The rows of a group lie close to one hidden flat surface of 12 dimensions, which may be shifted away from zero. Surfaces can cross.
In the rows, 128 means zero.
Known rows, each followed by its group:
[135 110 138 109 104 151  93 165 114 111 118 159  69 172 143 140 221 136
 168 114] : q508
[151 172 156 143 172 156 132  86 139 155 130 128  88 113 165 158 109 150
 128 166] : q480
[157 114  93 196 137 104  95 169 115  68 151 141  93  67  96 135 145 110
 128 154] : q377
[162 163 198  84  95  81 146 108 112 135 146 149 132 193 180  87 101 145
 150 114] : q480
[139 180 134 127 145 152 164 135 216 151 120 160  91 121 141 245 108 155
 122 151] : q777
[ 68 116  86 155 138 229 117 123 131 157  52 146 121 134  81 167 194  77
  99 126] : q239
[106 121 102 154 154 132 149 141 105  88 183 107  94 120 159 110  97 138
  82 141] : q480
[128 134 108 171 106 138 142 116  99 106  99 189 135 155  91  92 122  70
  95 111] : q508
[131  88 136 148 112 137 114 120 132 117 111 113 116 105 130 139 149 132
 111 135] : q508
[178  82 178  97  72  96 157 150  66  91 157  94 140 122 126 138  97 156
  80  86] : q377
[130 142 114 125 118  92 130 181 117 125 145  96 143 109 140 153 168 100
 124 126] : q777
[173  90  92 156 140 157 128  90  85  63 163 129  84 109 183 144 137 129
  55 113] : q508
[149 160 144  91 136 191 101  89 105 117 148 169 130 162  91 138 128 146
 119 145] : q777
[128 187 101 102 168 164 132 140 124 157 137 168  93 176 170 155 177 112
 200 101] : q508
[ 99  85 133 111  80 125 140 186  77  74 165 112 143 146 126  76 172 104
 138  94] : q377
[117 127  60  97 130  80 156 124 181 121 135 134 156 145 169 129 111 136
  97 111] : q480
[170 154 142  91  89  69 128 174 134 147 106 128 212  87  81 168 157 102
 149 128] : q480
[ 73 115 135 146 117 177 164 138 118 124 154  97 142 137 136 132 121  75
 142  88] : q239
[127 128 109 136 124 130 173 137  94 133 147 117 128 161 149 154 100  94
 111  60] : q508
[ 76 136 156 150 140 194 137 116 128 122 150 132  91 166 155 108 140 102
 167 122] : q239
[117 119 151 140 104  91 116 155 101 138 143 102 114 166 105 119  82 141
 102 104] : q377
[ 84 118 191  76 103 186 132 113 158 116 157  90 127 144 184 147 170 149
 127 156] : q377
[141 174 117  87 141 169  71  95 130 126 161 131 139 145 130 165 170 120
 130 146] : q777
[148 105 152 147 129  85 139 152 104 122 112 106 105  90 148 103 111 176
  95 163] : q777
[135  88  86 100  94  83  53 138 138 119 114 121 129 160 125 134 183 142
 101 113] : q377
[ 84 131 115 105 136 164 112 117  73 128 159 105 140 175 146  81 146 108
 114 115] : q377
[166 131 131 108 124 129 131 123  84 113 163  99 162 105 148 141 148  98
 132  98] : q377
[163 118 155 105  87  74 105 136 135 114 162  90 125 140 145 162 108 161
  82 122] : q239
[ 94 202  96 160 140 152 138 134 177 153 115 169 123 148 101 192 131  79
 114 151] : q508
[161  94 174 108 126 139 119  79 120 157  75 117 123 113 123 119 110 180
 117 142] : q777
[138  94 182 107  82 132 114 120 118 108 106 155 132 152  94  87 121 160
 125 141] : q239
[149 107  92 124 147 108 138 111 152 118 129 118 124  94 156 149 117 158
  93 138] : q480
[183 144 136 108 140 105 149 106 175 117 100 190 136  86  92 128  93 194
 134 178] : q777
[ 82  73 116 171 149 187 137  98 186 111 138  55 135  40 154 177 139 110
 106 157] : q239
[152 147 192 175  67 122  86 124 116 121 113 136 113 144 103 169 129  97
  80 151] : q508
[121 187  86  95 131 186 135 119  95 161 122 160 134 202 120 193 152  77
  89  83] : q239
[178 115 171 100 147 169 120  40  89 182  73 107 170  87 116 123 118 150
 121 131] : q508
[116 141 132 114 118 117 118 145  73 153 142  90 173 141 116 103 135  86
 126  95] : q480
[133 124 146 149 117 124  91 127  86 118 164  67 132 116 152 123 147  96
 121 120] : q508
[134  98 118 134 107  98 141 151 157  82 137 148 112 128 135 124 122 153
 115 135] : q239
[189 120  65 107 129 114 186 142 118  86 119 215 136 110 121 139 149 120
 142  83] : q377
[154  65 140 136 114 140 176 123 139 123  86 127 139  74 115 150 111 141
 131 101] : q377
[131  94 120 145 124 100 142 128 131 115 142  89 145  92 153 126 110 120
 128  99] : q239
[118 118  88 143 155 143 141 142 115 123 108 108 157  59 127 123 166 112
 105 160] : q777
[103 157 100 123 132 158 133 179  72 130 126 145 117 161 112 120 171  94
 103 126] : q777
[158  78 105 113 123 148 188 100 123 140  91 119 155  97 125 170 109 121
 106  63] : q377
[115  97 145 120 108 133 152 126 145 138  88 116 165 100 119 118 137 118
 137 124] : q480
[118 144 144 142 184 216 144  67 136 175  60 158 134  74  97 109 127 136
 152 183] : q508
[ 86  88  59 154 146 131 159 145 161  81 158 102 117  88 159 126 125 128
  82 143] : q480
[ 89  87  96 143 140 172 139 122 111 127 111 137  87 163 139 104 132 128
 119  89] : q508
[200 162 179 113 122 143 162 118  43 135 131 145 158  99 101 122 109 116
 135 115] : q508
[182 151 168 100  96 107 109 131  90 128  79 197 149 136  68  91 153 137
 145 154] : q239
[126 127 134 157 136 156 131 128 119 118 136 119 118  99 119 148 126 121
  99 151] : q239
[109 102 111 126 141 145 137 125 106 136 128 103 122 133 136 130 119 132
 105 105] : q508
[150 137 180 104 103 179 126 103 100  95 160 157  94 176 149 142 143 137
 117 122] : q239
[ 64 122  87 131 142 179 173 152 133  84 211  64 156  94 139 159 108 108
  38 152] : q377
[157 157 193  96 108 121 169  92 141 132 110 163 178 111 150  89 120 127
 158 159] : q480
[150 178 181 105 127 135 118 125  66 178 109 124 156 132  90 105 121 124
 126 151] : q777
[118 113 165 121  91 165 190 173 141  92 143 114 151  81  93 180 119 135
  87 157] : q377
[157 137 128 110 123 137 138 137  95 111 165 120 122 126 133 158 119 138
  89 117] : q777
[134 186 157 107 109 146  77 127  89 148 163 112  99 205 126 180 129 131
  54 136] : q239
[153 150  80 108 139  71 141 170  90 178 119 119 149 150  97 162  89 117
 123  62] : q480
[160 141 136 105 120 104 132 121  91 129 148 119 116 161 153 133 105 152
  87 110] : q480
[120 122 168 159 139 102 113 137 174 140 130  67 124  60 155 142 134 150
 151 183] : q777
[176 148 165 149  97 101  79  95  78 105 176  91  93 162 168 165  99 131
  47 124] : q508
[142 160 166 110 110 126 138 117 116 119 184 109 138 140 146 155  95 124
 115 115] : q239
[ 97 113 141 142 136 163 188 136  70 115 118 159 157 118  84  30  99 100
 156 116] : q377
[ 86 134 151 112 110  66 117 114 192 155 149  60 181 126 172 107 107 119
 143 138] : q480
[131 129  81 117 152  95 159 103 143 129 137 139 142 134 174  93 107 128
 133 104] : q480
[121 111 143 144 119 165 175 158 105 118 133 115  86 119 124 183 103 152
  57 133] : q777
[151 126 128 144 144 136 133  84 143 194  57 129 141 108 103 170 114 107
 154  90] : q377
[170 183 137 136 150 134 129 110  91 130 146 165  96 151 144 129 115 127
 131 130] : q239
[152 180 147 123 146 113 160 144  92 159 142 148  75 182 188 135 113 128
 164  88] : q777
[192 187 130 117 165  98 108 110 103 162 108 166 146  95  98  99 118 148
 165 163] : q480
[ 90 150  94 109 156 151  92 110 119 162 129  93 152 154 129 128 146 109
  99 134] : q777

New rows. What belongs after each?
[ 86 114 163 149 129 230 160 129 117 119 155  99 118 118 123 172 136  84
 162  97] : q777
[114 119 114 117  95 121 164 173 165  92 107 201 145 144  93 122 159 106
 173 116] : q239
[138 129 157  98 108 174 138 104  83 142 118 125 114 175 154 148 137 134
  77 105] : q480
[112  82  95  86 121 176 152  71 163 170  50 131 147 145 150 175 154 131
  87  85] : q480
[134 178 122  90 130 155  85 115 135 137 161 129 127 170 130 179 151 127
 106 134] : q777
[114 163  77 129 180 158 211 111 138 117 141 190 171  98  73  88  51 119
 140 137] : q777
[130  86 113 108 108 136 134 123 167 119 103 108 151  93 115 181 138 149
  79 136] : q377
[106 113 105 127 123  24  77 171 141 167 116  52 114 139 205 111 170 133
 127 129] : q777
[135 138 142 120 114 125 165 159 104 101 146 159 144 124 101 106 115 124
 138 133] : q377
[133 152 130 146 135 109 134 135 121 160 102 141 107 149 113 126  90 134
 119 130] : q239
[160 144 118 115 150 136 122  81 100  90 182 135 143 119 160 100 129 123
 120 139] : q239
[109 164 145 144 114 134 103 130 138 160 125 118 103 175 121 176 110 119
  89 134] : q508
[171 137 131 119 130  93 110 145  59 113 173  99  64 164 210 134 145 148
  88 110] : q777
[150  89 154 103 103  90 125 145  89 135 133 104 109 159 146  96 114 162
 144  82] : q508
[116  95 115 131 130 120 121 130 125 141 120  87 131 113 134 130 129 130
 105 121] : q480
[143 112 105 112 129 130  98 103 141 143  80 143 140 125 110 137 159 132
 128 127] : q377
[124 109  94 137 176 161 104  73 164 116 107 150 118  85 128  85 138 179
 120 197] : q777
[176 149 133 112 143  82  70 125 118 140 125 139 105 137 151 112 161 152
 167 141] : q480
[133 138 143  96  89 121 112 124 165 133 155  85 183 107 148 203 171  86
 145 105] : q239
[166  79 153 100 101 108 147 114  82 119 141  88 170 103 150 110 129 127
 136  75] : q377
[102 163  99  90 134 119 127 111 204 139 127 176 135 192 160 126 141 114
 185 106] : q239
[121 117  89 119 126  72 139 137 171 100 143 122 141 120 152 117 112 151
  97 145] : q480
[153 113 149 172 136 158 111 119 158 106 130 115  72  80 147 196 164 134
 134 161] : q377
[106 149  96  78 141 149 120  91 128 163 122 120 193 146 139 118 167  81
 148 106] : q377
[127 159 128 148 165 182 171  89 121 125 157 134 139  91 156 124 111  89
 170 127] : q239
[114  93 122 104 145 151 141  59 156 155  97  92 193  68 114 110  98 151
  91 153] : q377
[ 68 155 121 193 128 107 136 120 176 152  94 171 113 177 107  81  80  86
 143 135] : q508
[ 92 170 106 115 147 152 151 117 156 178  99 154 132 168 127 149 119 110
 122 117] : q480
[144 158 208  80  76 141  67 137  76 164 131  87 171 155  77 154 157 115
 118 133] : q777
[118 133 133  93 121 114 136  90 148 102 195 106 169 149 153 100  77 141
 104 125] : q239
[124 105 110 120 131 164 160 112 134 104 136 125 129 110 144 147 127 137
  95 125] : q377
[184  76 171 111 105  85  99 142  35 125  96  91 109 106 175  81 191 147
 130 114] : q777
[116 135 100 100 123 135  93 120 110 135 121 121 160 137 104 111 153 123
  74 151] : q480
[136 192 140 141 154 101 140 115 148 161 105 192 133 143 105  86  92 117
 181 148] : q508
[148 162  87 168  95  83  95 134 158  87 138 178 123 154 133 143 157  68
 107 129] : q508
[141  99 127 170 116 112 126 175 160 141  57 145  87  97 101 172 161 133
 137 132] : q239
[129 113 171 141  80  93 133 202  97  66 162 132 112 119 122  93 150 133
 135 155] : q480
[111 150 127  92 128 157 121  77 142 164 120 138 151 172 154 128 142 101
 157  95] : q239
[ 87 126 115 115 159 169 154  77 213 192  99 122 133 139 140 173 105 122
 183  90] : q777
[ 98 123 131 114 138 118  72 101 170 143 151  98 128 151 138 107 126 144
 157 141] : q777
[104 110  87 155 142 100  75 142  90 119 103 142 142 117 100  19 182  96
 160 155] : q239
[145 170 142 128 143 115 162 107 170 117 179 112 125 101 182 166  85 150
  84 173] : q480
[111 122 131 120 154 141  98  99 100 161 131  89 131 134 155  91 140 123
 158 114] : q508
[135 129  62  97 157 134 107  83 146 116 153 125 139 128 157 130 137 143
 104 127] : q777
[132 126 104 111  99 129 182 161 161  62 187 142 170 100 131 184 128 100
 111 111] : q239
[144 147  73 148 167 172 165 150  99 121 147 150  57 148 169 193 147 104
 129  77] : q480
[143 141 146 123 133  95  80 118 115 119 176  72 146 101 139 109 124 155
 102 170] : q777
[157 145 108 125 127  97  89 126 157 124 122 156 107 135 124 149 147 150
 122 151] : q377
[ 37 131 182 135 104 189 194 130 139 140 124 131 111 195 147 107  83 118
  92 130] : q480
[ 34  96 137 128  91 152  91 149  99 115 156  89 151 188 100  56 145  92
 119 114] : q239
[140 186 158 137 122  93 154 154 132 121 188 123 151 117 129 140  81 112
 138 140] : q239
[126 139 123 112  89 144 107 184  74  90 206  41 170  97 141 203 194  59
  61 115] : q480
[127 108 193  96  83 116 142 102 130 132 129  91 154 137 172 114 120 138
 116 120] : q480
[173 139 146 152 124 141 141 143  76  94 121 191 109 113  71  98 113 148
 118 158] : q377
[141 149 128  85  89  95 124 183 114  96 171 187  87 227  96 126 101 170
 111 112] : q777
[107 172 126 139 164 184 115 122  48 133 141 147 129 141 111  64 150 102
 133 156] : q777
[140 117 186 146 103  98 113 136 115 180  87  98 127 131 108 137 109 130
 139 114] : q239
[142 142 145 149 131 117 146 170  47 115 164 102 142 103 120  98 132  84
 167 107] : q480
[122 160  98 132 159 129 109 143  95 125 158 116  89 156 167 132 144 132
  80 148] : q777
[136 102 117 127 128  89  92 134 120 138 145  55 137  98 158 135 146 123
 131 111] : q480
[131 122 123 106 125 121  91 118 140 109 130 142 122 140 103 108 130 173
 108 164] : q777
[115 189 109 114 158 130 117 120 117 161 131 147 137 163 134 106 136 100
 148 132] : q480
[150 139 171 104 119 171  95 109 136 146  99 150 117 130 125 154 187 128
 181 143] : q777
[159 135 134 143 141 132 167 133 148  88 177 127 110  72 141 159  90 155
 127 154] : q777
[158  78 105 168 101 116 122  66 154 110  72 153 135 103 136 130 138 103
  93 100] : q508
[ 81 145 136 135 101 136 178 169 132 112 186 108 138 161 126 160  80  93
 109  93] : q239
[137 126 140 111 120 114 138 111  96 111 166 104 132 139 163 108 100 145
  69 131] : q480
[148 155 166 126 104  85 148 190  93 166 127  76 116 131 152 192 118 130
  84 117] : q777
[142 213 173 144 145 107  96 152 160 162 145 106  81 131 163 191 123 164
 110 201] : q777
[140  70 106 175 141 181 117 122 159  98 102 131  51  88 161 189 180 129
 135 119] : q377
[ 74 138 150 205 143 119 146 173 131 116 140 128  86 115  98  80  70 133
 131 172] : q239
[106 110 117 106 129 121  72 140 130 135 101 106 168 111  96  98 188 128
 142 156] : q508
